The same things were measured in two ways. Each way mixes the same 4 hidden numbers, adds some noise and spreads widely along 2 directions of its own, which tell nothing about the thing.
(in the rows, 128 means zero)
Some things both ways: the first way, then the second way.
[101 174  97 106 166 137  76 118]
[177 158 154 172 157 112 135 101 129 133]

[ 59 121 127  82 215 153 120 150]
[160 167 112 147 113  42 156  82 150 115]

[105 104 101 167 106 130  95 155]
[115  99 170 115 100 117 149 120 140 146]

[ 91  63 123  69  54 129 104  62]
[142 104 114 122 172 147 149 121 107 152]

[ 90 105 106 139 114 136  80 121]
[141 116 150 117 106 130 147 127 133 158]

[133 108  96 171 136 124 102 139]
[ 93 100 189 110  80 138 154 130 146 154]

[150 131 177 160 126 169 112 106]
[116  99 124 113 149 116 159 109 128 144]

[111  75 166 137 127 157 114  93]
[113  97 121  99 127 109 164 109 138 160]

[ 73  85 123 123 133 141 108 144]
[127 126 131 108  79  99 156 119 141 146]

[102  99 122 114 146 139 124 120]
[121 110 133 100  73 136 147 143 118 135]

[ 97 102 141  90  63 159 109 107]
[150 122 103 141 178 113 144 105 102 116]

[125 111 107 127 156 118 105  98]
[121 126 166 124 105 149 151 128 137 161]

[ 97  75 144 104  66 151 110 105]
[126 100 110 109 135 130 147 129 110 136]

[ 93 126 113 149 114 147  83 152]
[145 154 147 134  96 121 148 121 139 146]

[155 158 146 175 129 154  94 110]
[120  73 152 111 140 132 150 122 122 146]

Other things, the second way, with their names:
<519>: [152 163 132 150 131 101 150  99 134 134]
<340>: [166 135 106 129 110 125 131 138 104 119]
<217>: [101 135 143 119  72  62 163 105 153 107]
<495>: [133  97 136 113 121 161 134 146  99 132]
<74>: [160 152 125 144 113  68 151  93 143 125]
<21>: [132 140 160 118  51 133 147 139 144 158]
<599>: [181 119 140 139 131 172 119 146  88 146]
<10>: [106 105 120 116  78  78 140 132 106  58]
<32>: [124 117 158 162 164 161 119 137  80  74]
<215>: [129 121 125 108  90 142 144 144 115 140]
<568>: [ 78 127 211 124  54 145 151 139 151 139]
<170>: [130 154  99 105  50  87 151 132 130 120]
<558>: [146 126 141 122 109 127 149 121 131 162]
<243>: [155  98 105  94  98  98 150 121 127 158]
<379>: [157 122 120 112  93 140 138 143 114 154]
<472>: [150 142 127 126 100 131 139 135 119 132]
<304>: [161 119  81 106  98  71 148 115 121 129]
<372>: [158  97 135 123 104 114 134 131 109 119]
<338>: [ 97 102 160  87 105 138 177 114 168 216]
<601>: [149 117 111 113 102  71 151 109 132 126]
<371>: [155 128 143 115  88 117 152 120 146 174]
<436>: [164 163 127 156 133 122 135 118 113 119]
<382>: [149 147 131 125  85 108 143 126 132 134]
<560>: [138 127 122 104  59  97 145 132 131 130]
<61>: [141  84 115 120 171 102 149 105 112 127]
<463>: [133 127 158 136 113 115 146 116 134 134]
<316>: [148 138 152 123 106 103 160 104 161 182]
<226>: [145 155 188 147  79 146 136 135 142 151]
<160>: [137  90  92 114 168 117 143 118  96 119]
<465>: [185 124 120 136 175 112 150  95 131 179]
<437>: [125 150 137 128  67  87 150 120 139 110]
<483>: [ 79  97 137  92  81 146 150 152 110 114]
<406>: [119 103 182 149 174 135 147  99 128 135]
<294>: [127 126 134 123 125 111 155 112 132 138]
<449>: [134  95 142 120 128 116 142 119 121 133]
<517>: [149 101  60 110 139  35 155  91 114  91]
<275>: [105 149 175 156 137 214 122 167  82  98]
<480>: [ 75 127 143 119  78 113 149 135 122  80]
<501>: [ 68 125 204 108  48 139 167 137 162 157]
<223>: [114 133 154 134  97  89 153 109 139 106]
<135>: [125 128 119 131 102 111 133 137  95  72]
<41>: [ 99 132 121 119  78  88 145 129 112  67]
<306>: [ 86 134 191 127  57 125 147 137 146 112]
<100>: [144 180 132 138  60  94 143 128 139 109]
<385>: [134 152 132 135  98 115 145 124 125 120]
<204>: [ 99 111 138 110 146  68 184  70 173 167]
<310>: [115 115 152 133 127 133 142 124 117 118]
<589>: [132 107 143 138 166 117 148 102 122 128]
<430>: [129 131 163 151 153 107 151  95 140 130]
<102>: [162 116 109 112 121 138 141 133 114 160]
<448>: [122 120 170 124 102 154 145 140 127 155]
<478>: [126 123 159 124 112  79 166  88 167 162]
<330>: [121 110 138 108 109 147 151 136 117 147]
<260>: [154 147 154 149 127  93 152  93 150 152]

Some of these things the first way, each followed by its name:
[105 117  94 124 139 126 104 133]
<463>
[125 107  75 125  85 110  97 116]
<406>
[119 172 129  96 173 151 106 116]
<436>
[110 148 120 185 145 152  73 175]
<21>
[139  89 121 121 136 142 192 165]
<480>
[121 137 108 155 113 145  96 144]
<430>
[165 128 192 252 133 177  63 105]
<338>
[113 100 158  84  91 165 123  83]
<160>
[ 81 109 158 121 155 163  85 108]
<243>
[141 137  65  88  47 121 138 125]
<32>
[ 82 113 156 111 178 172 140 156]
<170>
[ 62  82 106  72 116 129  94  93]
<379>
[ 98 144 132  85 141 158 107 116]
<340>
[122 132 127 119 163 165 179 189]
<10>
[168 142  87 203 181 123 126 166]
<568>
[122 125 104 179  72 138  79 143]
<448>
[ 89 112 137  79 149 138  85  70]
<102>
[ 87 135 112 147 141 142  68 145]
<260>
[ 99 139 201  93 199 194 144 129]
<517>
[131 132 146 135 133 162 110 121]
<215>
[104 134 124  89 174 137 112 107]
<472>
[195 144  77  81 121 105 163  77]
<275>
[103  94 130 131 111 147 110 126]
<294>
[114 132 112 167 142 153 123 183]
<223>
[ 97 134 143 120 215 151 121 138]
<560>
[113 134 129 136 133 155 115 146]
<385>
[114 161  71 136 193 110  79 137]
<226>
